The rows are grouped in 4 different ways at once. Each group adds its own fixed numbers to the row, and there is some noise. The rows also spread widely along 14 directions, which tell nothing about the answers.
(in the rows, 128 means zero)
Known rows, each followed by its group in each grouping:
[158 127 113 129 163 142  54 127  92  98 109 109 180 175 121 150 159 123
 192 175  90 165 136  98 159  98 114  99 129 223 187  58 110 141 120 208
 158 129 151 115 169 107 158 193 138  95 118] -> nise (3) J_232 J_222
[136 135 111 146 106 117 179 152 119 143 100 126 112  93 134  63  77 145
 101 139 177 107 172 168 142 118  98 163 103  73 135 110 156 145 101  97
 158 146 102 192 119 134 101 108 185 144 148] -> rutar (1) J_429 J_222
[112 108 122 139  97 144 157 155 121 143 134 130 124 156 155 105  93 159
 128 121 174 151 130 185 173 110 108 144 160 150 132  56 159 140 125 185
 113 165  92 118 151  99 138 130 202 128 155] -> telan (1) J_42 J_323
[178  75 163 197 194 105 165  78 109 111 210 175 142  99 152  92 165 112
 109 146 177 135 117 125 129  93 162  69 144 181 181  85 136 111 130 126
 147 161 128 150 161 137 137 109 214 100 109] -> rutar (4) J_42 J_942
[122 142 109 154  86  96 138 124 147 110 111 118 104  93 114 102 128 156
 123 130 132  87 134 117 101 123 130 156 153 105  98 168 119  95 148 118
 105 159  84 131  93 171 149 102 141 143 148] -> nise (0) J_232 J_323
[121 173 109 111  56 140  90 116 114  94  45 100 168  81 109 133 147 126
 193 179  57 144 163  89  98 134 163 170  97 145  44 114  70  86 163 165
 196  69 118 120 125 108 133 160 103 119 130] -> telan (2) J_429 J_942
[105 127 117 158 169  92 185 122 122 117 144 160  63 130 152 122 127 111
 140 129  75 142  93 173 138 117  94 103 143 143  99  36 131 127 148 192
 156 118 147 166 106  74 109 145 133 142 183] -> nise (0) J_429 J_523
[143 108 157  76 135 187 102 137 110 129  68 105 125 134 166 133 156  97
 162  96  94 157 125 101 101  78 137 124 125 194 133 122 149 156  97 134
 149 121 155 110 153 133 125 199 172 167 131] -> rutar (4) J_42 J_523
[104  98 139 167  93 132 116 118 137 108 152  93 212 151 134 135 114 164
 153 169 180 120 134 106 145 109 132 117 136 133 154 110  95 128 122 121
 109 145  79 113 149 153 167 148 202 111  85] -> nise (2) J_42 J_222
[124 102 140 127  71  99 139 119 131 122 112 125  92 127 168  84 172  83
 123 121 134  94 132 134 108 120 117 162 140 128  78 142 137 111 140 103
 128 162 105 118 145 142 141 165 195 143 133] -> rutar (3) J_232 J_942
[145 155 109 144 130 110 134 128 106 118 116 126 132 113  94 125 122 140
 164 132  94 144 139 104 117 118 135 156 127 133 130 106 125 138 133 145
 147 137 126 148 104 120 129 157 135 144 145] -> telan (1) J_42 J_222
[114 143 127 115 114 133  89 118 126 117 129 138 204 180 134 146 144 113
 164 173 112 166 135 149 158 135 140 105 115 192 112  83  86 119 145 191
 149 109 141  81 164  65 156 136 106  76 121] -> rutar (4) J_42 J_942
[140  93 124 162 111 131 146 116 125 111 132 122  86 120 139 124 145 117
 148 105  90 144 114 122 136 129 137 158 177 173 117  86 153 125 123 181
 120 179 100 111 135 132 143 167 183 156 153] -> telan (0) J_42 J_523
[120 123 148 151 120  88 161 108 129 125 195 127 117  95  89 157 140 133
 133  88 122 116 104  84  64 136 132 137 137  54  96 183 112 111 184  88
  97 121 120 140  92 149 121 110 134 143  97] -> rutar (1) J_42 J_222
[152 134 132 131 144 130 194 140 124 159 147 144 117  82 116  90  73 148
  93 100 184 140 147 148 113 130 146 144 131  92 148 146 182 157 101  93
 129 138 129 148 110 142 101  88 166 149 134] -> nise (3) J_42 J_942
[115 109 135 113 133 109 134 123 146 120 129 126  92 119 142 128 144  90
 115 124 113 102 125 151 130 150 107 125 110 102  96 154 129 117 137 111
 142 121 151 135 140 123 112 115 115 111 142] -> telan (4) J_232 J_222
[143 104 107 135 111 167  74 109 144  94 153 115 156  94  95 195 151 141
 161 145 108 161 123  85 125 145 132  91 144 151 122 131  91  47 207 225
 123  76 115  81 155 135 148  78  94  60  94] -> telan (3) J_429 J_942
[130 146 132 138 116 128 128 119 118 124 104 109 141 123 141 119 125 151
 152 130 112 136 124 110 109 106 135 126 137 151 123  98 114 135 125 141
 144 129 109 147 105 128 135 155 169 157 136] -> rutar (1) J_429 J_523
[157 138 134  54 139 132  97 126 102 124  77 127  73 116 135 135 178  56
 133 107  49 136 131 148 115 150 100 132  93 140  76 127 138 132 145 153
 193  80 205 136 157  80  93 137  69 124 141] -> rutar (1) J_42 J_323
[137 159 116 138 152 148 131 123 122 120 129 137 153 116 118 135 108 144
 144 128  94 185 131 131 136 134 170 122 145 195 128 104 120 143 116 182
 142 124 133 120 118  97 135 121 113 133 146] -> rutar (0) J_429 J_323
[142  89 140 133 163 142 137 166 101 135 190 129 136 175 116 136 113 137
 145  89 170 190 112 138 140  95  93 124 175 144 210  75 187 169 125 181
  90 171 135 121 166 113 119 164 204 129 101] -> nise (2) J_429 J_222
[101 114 132 139 138 125 144 104 111 110 147 155 168 154 122 166 152  64
 165 147  61 168 132 110 155 152 166 150 113 190  96 100 101 155 120 130
 151 128 146  82 154  80 136 197 128 119 128] -> telan (4) J_42 J_942
[124 116 160 107  92 118 117 120 135 140 116  85 135 131 142 126 145 123
 128 109 146  91 126 105  97 128 103 136 129  92 114 169 133 150 118  64
 130 146 118 118 127 166 130 145 173 149 103] -> rutar (4) J_42 J_942
[135 132 142 151 104 119 151 106 130 130 138 114 137 108 139 121 123 139
 133 121 118 144 128 113 123 151 167 145 153 148 102 119 129 139 112 120
 139 141  98 123 112 133 135 139 174 154 134] -> telan (1) J_429 J_942
[106 155 157  99 132  85 151 145 128 143 128 129 120 166 146 101 126 113
 125  97 136 118 113 151  86 105 110 138 128 107 110 151 148 170 119  75
 113 139 165 137  98 114 119 154 146 161 137] -> nise (0) J_42 J_222
[132 139 112 144 122 134 114 115 159 119 108 113 158 142 137 117 111 140
 126 144 115 129 145 130 161 159 163 134 151 194 142 142 124 152  75 128
 120 168 104  94 116 145 160 126 131 130 157] -> telan (0) J_232 J_942
[113 114 148  95 116 112 138 115 138 115 120 137 100 103 136 143 165  62
 120 107  88 109 128 114  79 138 122 130 108 102  67 192 121 109 157  78
 140  84 165 115 128 131 102 127 107 132 119] -> nise (0) J_429 J_942
[124 143 136 132 180 128 138 113 134 120 116 130 122 114 152 133 122 142
 141 126 104 132 110 112 108 101 134  78 139 171 141 113 121 146 112 122
 149 109 149 148  91 138 120 134 137 153 160] -> telan (0) J_429 J_942
[143 116 137 119 157 123 137 124 108 129 154 127 143 130 109 146 123 100
 130 119 119 145 138 128 142 152 122 135 109 113 144 122 141 157 119 113
 149 118 162 136 149 111 107 131 131 113 111] -> telan (1) J_42 J_222
[119 131 145 128 133 114 147 123 114 119 123 126 145 109 130 120 128 126
 144 131 128 128 126 107  89 101 131 126 118 116 117 125 117 126 144 105
 144 107 138 151 115 129 115 147 161 143 115] -> nise (2) J_429 J_523
[101 152 136 139 135  71 150 119 126 132 155 136 155 187 146 112 118 126
 128 149 132 124 112 179 149 140 104 117 130 130 115  70 118 153 128 139
 138 138 148 136 119  75 140 134 136 112 139] -> nise (0) J_42 J_523
[127  97 129 121 144 100 140 155 106 126 159 132  83 151 124 129 142 109
 128 111 143 120 109 168 136 113  44 127 146  91 141  84 167 126 163 170
 126 148 149 140 162 109 109 126 155 107 129] -> nise (0) J_232 J_323
[127 133 139 116 118  69 155 124 126 136 159 166 121 173 144  91 148  71
  87 119 137 134 130 192 152 172 127 153 131 138  92 137 150 144 132 110
 121 156 152 114 144  68 125 121 129 106 132] -> nise (1) J_429 J_323
[183 145 139 121 117 155  99 126 130 135  97 106 166 138 150  84 120 155
 128 131 146 169 150 141 147 127 183 124 148 216 160 118 154 156  63 153
 137 153 118 113 141 127 152 132 167 137 134] -> nise (1) J_42 J_222
[172 126 154 125 137 121  94  94 105 117 123  98 152 113 114 133 170 111
 141 121 107 124 129  79 106 135 145 134 129 153 141 158 127 150 113  95
 154 153 137 125 143 155 139 151 146 133  94] -> rutar (4) J_42 J_323

New rows. What belongs after each?
[133 107 115  73 103 167 142 184 127 162 117 110  76 143 115 132  93 105
 116  53 133 160 143 160 138 151  85 190 138  92 133 157 203 179 103 137
  99 156 141 103 152 120  99 148 141 159 134] -> rutar (3) J_42 J_222
[145 182  77  94 142 151  87 153 127 126  80 138 156 142  78 149  96 157
 163 140  95 159 153 127 136 126 128 123 123 171 158 128 120 131 134 190
 128 109 148 105 100 102 136 108  58 112 163] -> telan (1) J_42 J_942
[146  94  72 183 154 175 140 141 130 102 116 147 135  63 103 117  81 179
 125 176 178 119 166 134 169  79 111 100 122 137 197  92 124  79 140 197
 138 140  78 154 147 165 135  63 155  88 150] -> rutar (4) J_232 J_323
[114  97 135 125  90 125 137 113 164 120 149 147 116 128 149 129 149 102
 106 112 134 112 123 144 118 143 143 116 140 140  89 175 114  93 156 123
  94 130 110  87 136 130 145  96 136 118 129] -> rutar (1) J_42 J_942
[ 79  66 153 139 136 113 138 112 156 129 214 103 118 146 126 207 127 142
 127  98 159  85  70  99 105 125  48  63 156  48 140 150 116 120 188 105
  76 110 118 111 118 172 130 110 156 119  84] -> nise (3) J_42 J_942
[138 118 145  97 114 108 129 138 116 140 142 155 168 178 141  92 143  74
 106 139 175 142 157 189 161 150 127 152 111 148 129 123 155 143 119 117
 140 154 160  92 187  79 129 122 151  77 112] -> telan (4) J_42 J_942
[130 123 111 111 126 119 106 139 140 115  97 132 131 132 120 106 139 101
 117 142 142  91 158 133 128 118 103 133  97 117 146 184 125 117 126  95
 123 145 134 128 137 144 131 117 117 106 131] -> rutar (4) J_232 J_222
[139 110  77 182 121 185 123 108 172  96 126 125 136  42  91 159  87 174
 132 148 112 147 151  97 143 143 171 107 133 152 138 165  92  69 138 186
 118 115  66 115 112 170 147  63  97 109 142] -> rutar (4) J_429 J_222
[ 95  88  84 130 125 214 101 164 132 107  69 118 167 132 121 169  88 153
 168 155 136 133 156 104 165  60  94 113 117 176 186 109 110 126 118 173
 112 130  89  95 152 160 152 153 156 125 141] -> rutar (4) J_42 J_323
[132 130 119 113 163 121 121 140 140 133 120 137 110 158 138 118 121 131
 127 118 134 122 122 150 143 120 100 105 146 158 163 124 152 152 109 140
 120 157 140 121 118 128 131 127 132 128 167] -> telan (4) J_232 J_942
[151 129 117 110 105 155 131 143 147 145 132 118 125 142 109 131 104 127
 104  70 121 174 142 137 156 187 172 181 170 173 136 184 177 171  86 134
  79 184 107  70 131 128 137 122 132 149 138] -> telan (1) J_429 J_323
[168 150 118 110 165 132 106 135  95 115 123 137 101  81  67 151 150 141
 164 101  98 148 121  86  73  92 116 125 135 122 145 140 141  99 189 178
 140 111 163 142 114 131 109 112  95 121 130] -> telan (4) J_42 J_323
[ 86 130 120 136 120 183 113 107 174 111  73 107 167  92 172 139  92 185
 137 169 136 101 131 120 132  87 152  57 109 176 111 136  64  99 119 135
 141  83  94 126 104 160 156  90 123 129 158] -> rutar (4) J_42 J_323
[115 130 125 131 141 127 150 136 134 138 202 158 158 146  83 167 107 133
 134 101 141 173 118 139 126 148 134 124 144 113 138 139 130 131 165 161
  91 131 137  89 128  95 128  96 105 101 114] -> rutar (4) J_42 J_942
[119 116 109 147 137 156 115 127 117 107 110 141 183 148 145 128 113 144
 161 193 134 157 139 161 181  94 121  88 113 195 148  24 101 104 134 222
 164 109 124 121 167  85 148 132 147  81 142] -> nise (4) J_42 J_523
[145 167 170  92  93  95 114 109 133 137 121 106 126 128 154  99 162 114
 129 112 102 142 116 141  87 159 169 139 126 132  52 155 126 129 130 114
 151 104 156 129 119 101 125 127 119 138 129] -> nise (1) J_232 J_222
[ 89 125 120 134 107 165 207 159 131 142 160 155  91  61  84 163  79 151
 142  66 114 182 118 122  85 117 155 171 150  80  70 152 147 108 178 169
  92 106 107 107 104 117 100 111 127 167 150] -> nise (4) J_42 J_323
[ 98 134  93 126 116 138 127 138 137 116  58 110 129 110 120 138 100 132
 153 166 100  91 157 113 149 121  97 140  97 116 123 123 108 139 107 109
 163 121 111 137 110 150 123 151 122 138 169] -> telan (4) J_232 J_942
[134 138 154 154 112 108 144  95 123 115 138 117 153 113 131 124 148 107
 144 119  89 149 133  82 107 150 200 164 138 164  96 158 114 154 103  76
 135 143 114 122 110 136 139 178 169 161 117] -> telan (1) J_429 J_222
[122 136 135 163 169 109 158 110 129 116 150 125 106 100 128 137 116 142
 142 113  98 136 106 104 106 119 136 113 144 130 129 120 126 145 123 117
 135 129 133 164  86 143 119 139 146 158 148] -> telan (0) J_429 J_222
[156 131 147 155 160  92 119  85 121 116 154  89 124  96  98 154 145 145
 144 119  99 104 108  69 102 149 119 114 133  94 147 148 117 147 126  87
 151 139 132 162  98 169 125 133 130 141 108] -> telan (4) J_42 J_222
[ 88 114 113 116 106 154 135 150 126 118 142 151 134 157 118 170 130  90
 169 120  75 197 124 153 148 132 135 152 125 162  80  91 119 119 160 212
 119 107 141  75 161  59 130 170 107 115 141] -> nise (4) J_42 J_222
[119  89 113 192 132 124 135  93 144  80 180 152 186  89  85 168 140 115
 124 157 131 118 142  70 125 132 165 117 130 141 141 188  78  72 167 110
  93 129  91  93 138 169 157  92 129  84  84] -> nise (0) J_429 J_323
[126 152 120 126 112 128 112 108 159 120 120  94 155  98 116 138 104 171
 130 154 126 111 131 125 123 162 131 103 124 105 110 147  91 116 133 135
 149  99 113 135 107 142 133  73  96 112 128] -> rutar (2) J_232 J_942
[112  77 164 161 100 124 123  87 136 109 175 100 177 149 144 171 163  99
 144 134 114 131 113  87 134 148 150 123 153 155 111 128 101 137 122 105
 115 145 101  74 160 150 162 167 183 124  80] -> nise (0) J_42 J_942
[105 101  74 156 168 136 168 148 145 110 132 170 102 124 108 138  83 116
 108 129 127 120 146 153 178 127  98 129 132 142 170 130 142 133 122 142
  99 156 118 124 119 132 123 104 119 119 168] -> telan (0) J_429 J_323
[114  48 142 143 121 180 112 102 134 106 131  99 152 120 158 188 143 108
 149 155 111 126 128  98 160 123 110  78 122 157 132  88  99 119 126 146
 150  92 109  97 182 150 136 150 173 112 101] -> nise (1) J_42 J_942
[188 137 180 134 111  37 111  67 124 124 198 130 149 143 130  93 207  86
  92 132 144 121 117 141 106 199 156 121 145 129  96 157 129 106 156  99
 146 147 149 120 150 104 140  86 137  77  75] -> nise (1) J_429 J_942
[112 151 118 100 117 126  76 146 111 106 120 129 188 187 110 159 151  96
 177 149  88 169 138 126 130 123 113 137 110 166 120 113  97 127 161 178
 132 105 164  93 155  74 141 164  95  90 104] -> rutar (0) J_429 J_222
[ 64 164 139 165  97  47 183 100 154 129 160 150 144 179 158 104 124 125
 129 144 108 114 103 167 132 149 150 138 150 145  54 105  95 151 124 100
 115 156 111 116  76  85 159 155 143 151 164] -> nise (0) J_42 J_942
[118 113 154  82  93 152 104 118 127 131  77  82 118 122 175 137 151  89
 138 121  97 119 130 115 115 134 104 129 109 135  80 132 124 148 116 105
 170  94 145 118 153 131 117 174 153 148 116] -> rutar (3) J_429 J_942
[129 116 138 123 135 135 139 136 119 131 140 135 131 122 139 123 130 126
 138 130 153 140 125 132 111  98 121 110 133 133 127 106 140 117 149 150
 132 110 140 126 142 124 121 129 164 119 129] -> nise (3) J_232 J_942
[165 149 138  98  88  95  85 122  96 124  59  80 108 129 120 105 171 116
 152 121  93  91 139  91  96 121  91 170 126 117 114 136 140 152 114  94
 164 154 131 145 122 152 130 181 157 165 122] -> nise (1) J_42 J_323
[170 201 128 116 148 118  98 117 118 131  97  93 163 107  94 116 109 188
 142 126 121 124 133  94  87 122 145 121 135 139 158 157 124 163 104 111
 146 135 142 152  75 156 135 101 103 149 126] -> rutar (0) J_42 J_323
[138 106 126 194 122 117 121  81 141  85 141 127 152  96 128 139 159 131
 148 159 101 119 127  71 116 118 166 105 156 185 132 133  88  93 134 133
 127 143  83 112 115 169 167 141 162 128 120] -> nise (0) J_429 J_942
[108 102 137 120 121 149 122 135 135 127 154 110 187 151 120 171 109 130
 139 141 150 136 137 118 147 140 115 111 121 115 143 128 115 140 130 122
 118 106 120  94 155 134 130 123 144 103  99] -> nise (1) J_232 J_942
[147 102 139 150 157  48 181 125  86 124 192 188 101 146 112  93 174  54
 110 118 148 110 135 146 116 122  94 154 123  92 141 120 157 134 161  88
 129 173 153 153 149 104 107 146 177 112 115] -> rutar (1) J_232 J_942
[163 138 150  61 129 150 112 149 106 144 114 114 121 111 127 116 136 108
 114  95 143 153 140 160 102 134 109 137 114 105 116 142 168 131 142 144
 158 101 185 127 168 104  93  87 111 110 109] -> rutar (0) J_42 J_323
[147 146 132 154  79 120 120 108 166 129 152  72 191  81  80 122  86 204
 104 128 189 101 147  89 116 184 171 154 154  75 137 221 117 127 109  72
  94 160  62 116 101 203 154  54 141 122  84] -> nise (2) J_232 J_323
[105 124 134 144 136 124 130 115 113 113 143 105 173 138 122 163 121 110
 157 147  92 147 133 108 143 146 114 132 109 121 122  98  99 162 117 120
 161 114 137 136 141 113 123 168 139 125 103] -> rutar (0) J_429 J_222
[118 132 113 150  72  96 117 122 117 115 113  91 148 141 105 133 135 145
 165 147 123  96 131  92 117 121  91 160 137  97 117 111 106 115 154 133
 125 152  91 126 114 146 156 169 168 133 110] -> nise (3) J_42 J_523
[124 141 126  84  67 123  83 124 173 121  87  92 115 124 146 118 146 127
 114 131 128  85 134 154 109 159  99 119 129 104  71 183 112  88 151 132
 129 110 124 105 128 141 139  70  89 102 135] -> rutar (0) J_232 J_942
[128  66 152 137 149 162 144 114 105 112 134 116 157  88 129 162 135  82
 125 128 136 119 151  63 122 109 130 132 103 125 151 163 131 149 112  52
 140 113 130 126 168 176 112 169 190 137  75] -> nise (3) J_429 J_323
[108 121 128 149 117 109 137 103 131 117 188 146 183 165 125 157 131  96
 135 154 108 173 121 151 168 182 151 127 127 161  92  86  98 114 157 180
 129 111 134  90 161  62 147 131 117  73 104] -> nise (3) J_429 J_523
[131 178  80 180 113 116 149 120 119 102  81 122 118  58  79 124  98 172
 165 148  69 129 148  78 106 116 153 169 142 136 108 124 103 119 128 147
 149 139  81 157  59 156 138 143 121 175 168] -> nise (0) J_429 J_323
[129 121 125 158 171  85 132  96 132 117 143 127 147 116 117 136 121 143
 120 176 154  67 124 118 134 118  78  66 103  92 170 119 101 124 133  89
 158 120 132 165 109 156 128  93 128  98 120] -> nise (4) J_42 J_942
[ 89 121 133 116 137 129 117 127 137 116 155 151 146 165 131 176 150 115
 166 124 102 154  98 125 115 104 124  95 140 165 106 112 101 106 182 176
 105 105 151  82 130  92 142 144 114 106 136] -> telan (4) J_42 J_942
[137 155 123 166 141 111 167 119 120 128  96 147 117 106 148  69 107 166
 143 147 132 133 126 141 119  77 156 121 140 175 134  72 132 131 104 150
 152 154 108 166  86 125 141 147 179 165 181] -> nise (4) J_42 J_523
